All groups share one centre, and each spreads out both ways along 13 directions, with some noise.
Some rows, each with its group after it:
[  7  24 -44   2  13   6  17   6   3  31 -13 -13   7  -2  28   1  36] : z_309
[ -5  13  -7  14  22  13  -5 -27  -7  14   9  16   4   3  -7  -5  13] : z_109
[ -4 -21 -16  20  20 -12   7  13 -19   5   6  -1 -14 -16   1 -20  -8] : z_109
[  9  13 -27  43  15  13   8  12  22 -23 -24   4   5   3  16  16   5] : z_470
[ -5  -7  18   8  17   0 -10 -18  11  15   7  -3  35  16  14  -9  19] : z_505
[ -1  53  -8  15  19  -2  19  33 -10   6 -35 -47  23 -20 -15  41  10] : z_309
[  4  15 -24   8  -3   4  -2  12   6  -4 -33  -2 -10  -3   1  19  14] : z_309
[-42  -9 -15   5   7  11  -6 -21  -1   6  11  14 -13   8 -20 -12  11] : z_470
[  0  -8  -7  18  26 -17  -3   1 -25   2  -7  17  22 -14  15 -20   5] : z_109
[  4  -1  -6   8   3  15  15   2 -16   5  25  19   4  -5 -12  25 -16] : z_109
[-10   9  -3  -7  -5  11  13  -6  10 -15  -1  13   1  29 -11   5   8] : z_505
[-20  20  -8   1   2  -9   5  22 -29 -18 -14   1  -3 -11 -17   6  -7] : z_505
[-15  12  -5  -4  10  23  -3   1  -1  -6  19  15   2   1  22  -6 -13] : z_470
[  4 -11  -4  -9   9 -12  12  -7   4  -9 -10  -3  -9   4   5   7 -21] : z_505
[  3   7  11  19  37  11  28  23  -7  -9   6 -32   3 -11  10  13  13] : z_309
[  1  11   4  19   3   5  -8  -8  13 -13 -12  -8 -17   8 -14  16   3] : z_109
[ -3  10   7   6   8  -2   4   3  -2  -4 -18 -10   7   8   3   0   5] : z_109
[-26  28 -17  22 -14  23   4 -19  17 -13  -3  20  14  -5  23 -10 -20] : z_470
[  4  10   0   5  -1  12 -13  -6  31   9 -27 -13  31  -5  -3  14  25] : z_109
[-16   4 -29  -5   0  -2  11   7  -1   5   9  -3 -20  16  -4  -9  -7] : z_505
[ 10  32 -19 -13  18 -20  10   1  -8  -3   2 -15   2 -13  -5  -4   1] : z_309
[  6  18 -10 -45  39   1  27  -9 -16   5  33  -7   1 -15  21  -3  18] : z_309
[-17 -27  12   9  21 -10  -9 -10   2 -30 -25  12  -1   4  23   2   2] : z_109
[-24  22  20   6 -16  -4  18  29 -32 -35 -11   4  11   6  16 -16  -4] : z_505
[-24  26 -20  10   8  -5   8  -1 -21  10 -15  10  30   9 -40  39  16] : z_309
[  7   4  -7  22  29   5  41   6 -25  13  -1  -1  13   5   6 -13  23] : z_309
[-24  -2 -20 -14  18  -2 -15  -5  26 -26  11  17  -2  19   2 -18 -16] : z_470
[ -4 -26   7   1 -22  14  25  23  18  -9  12  -5 -15  43   6  29 -20] : z_470
[ 29  40  20  -7  43  15  23 -13  12  -8  19 -22  24   3  -2  -2  49] : z_470
[ 12   8 -28   0   2   0  20   2  -9   1  -6   9   0 -11  32   7   3] : z_109
[ 12  -2  -4   0  15  -6 -26  30  25 -33   0  -9  -5  -6  -3   3  16] : z_470
[ 16 -16   0  29  19   7  17  -6   3  -6   3   6  -5  -1  -2 -21  11] : z_309
[  7  -2 -15 -34  13  -4  43  -9 -22  -3   3  15  -9  -9  15 -14  -8] : z_505
[ -4  18 -29   8   8  10   5  13  18  -9   1  -3 -16  26 -18  16  -8] : z_109
[-17 -15 -26  -5  28 -15 -11  20 -16   7   8  10 -20  30 -30 -22  21] : z_470
[-21  16 -17 -11  -2  35  -2  24  15  -3   0  -6 -15  -2  11  27  -6] : z_109
[-36  30   7  20  12 -10  -1 -35   1  20  31 -25   8  26 -26 -25 -15] : z_309
[-32   2  -8 -13   3 -13 -10  16  21  18  38 -26  26  30  15  -5   1] : z_505
[ 12  29   7  -6  14   8  32  -6 -24  19 -20 -26 -19   7 -17  18  16] : z_109
[-15   0 -16  17  15  15 -10   7  10   4   4  -5 -11   5  -5   6  -2] : z_309
[  3  20   7   8   4   9  28  -1 -40 -14 -28  19   0 -18  -1  -2  -7] : z_505
[  0  -6 -15  30  -7 -22  15   1  -3   9  19  -7  14   6 -27 -13  22] : z_505
[ 21  25 -13  27  20   0 -16 -44  10   0  11   5 -25   4   8 -10  22] : z_109
[  5  13   3 -28   2  27   5  17 -10 -27  30   3 -39 -24  62  -1  -9] : z_309
[-25  59 -34  35  12   8   2   7 -10  27 -24 -24  12   4  -9  12  41] : z_309
[  5   3 -18   4   2 -29   2 -22  10   1  11  11  12  16 -45 -21 -33] : z_309
[-22 -10 -18  -7  13   2   0  17  33  13  11 -32   1  25  -2  14  -8] : z_505
[-24  15  -9  15  14  19   1  20 -11  19 -31  -9  13   5 -33  43   4] : z_309
[ -8  29  -3 -19   4   1  -5   1 -17  -8  14 -11 -27  -7  -3  31  18] : z_470
[  4  10  10   4   4  18  22   9  -1   5   1 -17  -4   6  16  15  -9] : z_470
[-16  16  -9  27  -1  -9   6  19  -7  -7 -32 -11  -3  18  -5  -6 -18] : z_505
[ 11  14  -7 -30   6  25  22   0  17  13  26   2  16  30  16   8  -4] : z_470
[  8  -4 -14   3  -4   5  30   6  20   2   5 -18 -13  17  16   2  -9] : z_505
[ 11  11  11  -9   9   7   4  26 -10  -9   9 -15 -17  10   4  31   6] : z_470
[  0 -18  -7  24  27   7  23   3  -1   9  -4 -18 -30  10   2 -20  -1] : z_505
[  2  12  18  -5  -3   5  15  -9   9   0  11   4  28  24 -20 -22  -9] : z_470
[-34 -16 -17 -28  10 -40  -1  -4 -38  -5 -22   8 -25  -9  -3 -17  -8] : z_109
[ -8   1   3 -16   8   1   0 -13  -1  -7 -21  16   9   5  20  -5 -12] : z_505
[ -7  37 -32 -11 -20   1  34  -2 -28 -18   9  26 -33  27   1  28 -29] : z_109
[  1  -8 -12  -6   1 -12  10   3  -1   4   6  -5 -12  13  -9  10  13] : z_470

New rows, each followed by its group:
[  3 -24  -7  25   7  -6 -17  16   3  -4  13   4   9 -35  25 -11 -10] : z_109
[ -2   4  -8  26  -6 -29   0   4  -7   3  20  -3  20  14   1 -32  29] : z_505
[ -8  41 -13  16  -3  -2  28  18 -48 -14 -32  11 -10  -3  -3 -17 -10] : z_505
[  6  18 -24  10   3  -2   0  -5  10  -6 -10   9   8  -4   9  12  -2] : z_470
[ -4  25 -40 -35  46   4  14   1   0  14 -14 -11 -20  18 -33  28  -3] : z_505
[ -2 -11  12  -3 -19  16 -24 -36  28   5  37  17   9   7  26  12   3] : z_505
[-17  17 -36  -7  21  -9 -28   8  17  23  -6 -17   1   8  -4  16  -5] : z_505
[  4  15 -15   8  18   2  -2  -6   0  -7  -7   8   5  -3   1  12   0] : z_470
[ -8 -39  -3 -14   1  -4   9 -15 -12  30  -2   2  12 -42  13  -9   8] : z_109
[  2  15  17 -23  -2 -11  17  -3  18   7  -2 -48  -8  30 -23   3  -3] : z_109
[ 18 -24  18   6   6   8  24  15 -16  -7 -20   0  -8  -9  30   4  -4] : z_309
[-31  35 -12 -11   5  -4  -3  13 -29 -14 -18  -3 -38  17 -28  12 -13] : z_109
[ 10  21  -9   2  11  20  42   0   5  18 -17 -12  11  23  20   0  16] : z_109
[ -3  10  -2 -14  23  -1  23  11 -27   8  -5  -5   1  -1   1   8  -4] : z_309
[-26  14 -10  -6   0  12 -20  -2  -5   4  46  14   3   2 -10  -5  46] : z_505
[ -2   2  13   4  15   7 -22   6  42  -4   4 -36  -3  31  17  38 -13] : z_505
[ 18  18 -28 -13 -20  12  31  -6  27   0 -26  -5 -15  23  42  11 -42] : z_505
[ -1  10 -11 -15   7   0  15  14 -12  16  -3 -19 -18   1  22   1 -19] : z_470
[ -5 -10  -8  -9  21  12   7  -5 -10  12  14  -2 -12 -23  14  -1   2] : z_505
[ 15  40 -17  59  31  56  13  -8 -17  22  13  13 -17  -1  -4   5  22] : z_109
[-11   9  -2   9   3   6  17  -3   6   3   1 -15  -4  27  10   4   5] : z_309
[ -7   3  -8 -11  -9   0  16  -2  -3 -15  15  -2 -36  14  -9  21 -24] : z_109
[ 33  -8 -16  36  21   2  18  -3   6  -4  -8  14  14   3  -8  21   6] : z_109
[  6  32 -17 -13  18   1  42  19 -20 -12  -9  -6 -27  41 -15  30 -15] : z_109
[-23  11   2   0  -3  29  40   2 -49   3  26  27  -1 -26 -14 -17  19] : z_505
[-33 -29  30   9  30  47  16  11   4  -2 -15 -11   2  -5 -17  17   4] : z_505
[-41 -31  27  17  23  10  44  29 -28 -14  -5 -14  12  -5 -60   5   7] : z_505
[  4   6 -22 -22  10  -2  18   7 -10  17   5  -7   2  -3  42   7  10] : z_309
[-12 -10 -30  -6   7   2  -6   1  49   5  16  -6   9  27 -29  29 -19] : z_309
[-10  -4  -4   9 -12   3 -12  -9  25   3   0 -17 -10  -2 -23   4  -2] : z_109
[-20  13 -27  -4  39   9  14  -4 -12   4  10  10 -26  34 -15  -7  -2] : z_109
[ 11  67   0 -22  41  23  -5   0  12 -21   1  -2  18   5   2   7  -2] : z_470
[ -8  39  11   1  29  -8  20  -1 -35  -4  -6 -20 -15  15 -11  -4  -8] : z_470
[-20  20   1 -12   9  10 -18 -26   1  13 -32  20  19  11   7  14 -34] : z_505
[ -5   7   1  17  30  24   6 -23  12  14 -24   4  18  -7  -9   4 -25] : z_470
[ 18   1   4  18 -21  31  16  15 -18   2 -18  17 -12 -20  33 -13 -11] : z_309
[ -8  22 -14   4   2  14   0  -2  -2   3  -8   1 -11   4  -9  22 -16] : z_505
[  2  24   5  18 -13  16   1   4  29 -30  -1  -9 -17  18 -37  -2 -40] : z_309
[-11  -4 -27  33  -4   2  22 -15 -16  13   1  12  -7  -1  15   7  15] : z_470
[-36 -15 -32 -28  11  -9 -10  11 -15 -43  19  42 -40  16 -11  39 -41] : z_109
[  9 -14   6 -16  26  -1  18 -20 -14  11  -2   1  -1 -20  21   5 -25] : z_505
[ 18   2 -10  -5  -1  -6  15 -23  -8  30   0  -2  13 -27  21   2  -4] : z_470
[-32  -4  -7 -12  14  13   0 -13   0  10  19  -9 -31   4  12 -20  -3] : z_109
[  8  11  -8   7  15 -28   8 -12 -13 -10 -28  14  22  16   1   0   8] : z_109
[ -4   5 -14   7  -3  13  23  -1   7  22   0  -6  11   6  10  -7  -5] : z_505
[-28  33 -24 -43  30   5  -6  23 -17  28   5  -1  34   3  21 -18   6] : z_109
[-14  17  -2  -4  -6 -10  19   8 -11  15  48 -19  19  10   1  12 -15] : z_505
[  6  29 -21 -22 -13   5  13   3   9 -23   7  10  -8  10  -2   8 -11] : z_309
[ 13 -32   2  -7   2 -12 -28  36  -5   5  -6  -3  -6 -16  -2  -5 -22] : z_470
[-27   8 -36 -13 -11 -19 -11  32  31   2  37 -32  -4  28   1  10  -5] : z_505
[ -4  -3 -17  16 -22  16  -8   8  51 -28  -8   7 -19  38 -27  22 -28] : z_309
[-16  22   3 -13  15 -10  12  26 -12 -10  -6 -16  17  12  11   0   2] : z_505
[ -4 -10   1  20  15   3 -14   2 -18   6  13  10   1 -31  11  -7  -2] : z_109
[-22   0   1  -3  26  11  -5  -1  -5  24  20  -9  -3  13  33 -28   4] : z_505
[-22  16  14 -30   6 -10   3 -10 -35   4  25  -5 -23   6  -8   9 -11] : z_470
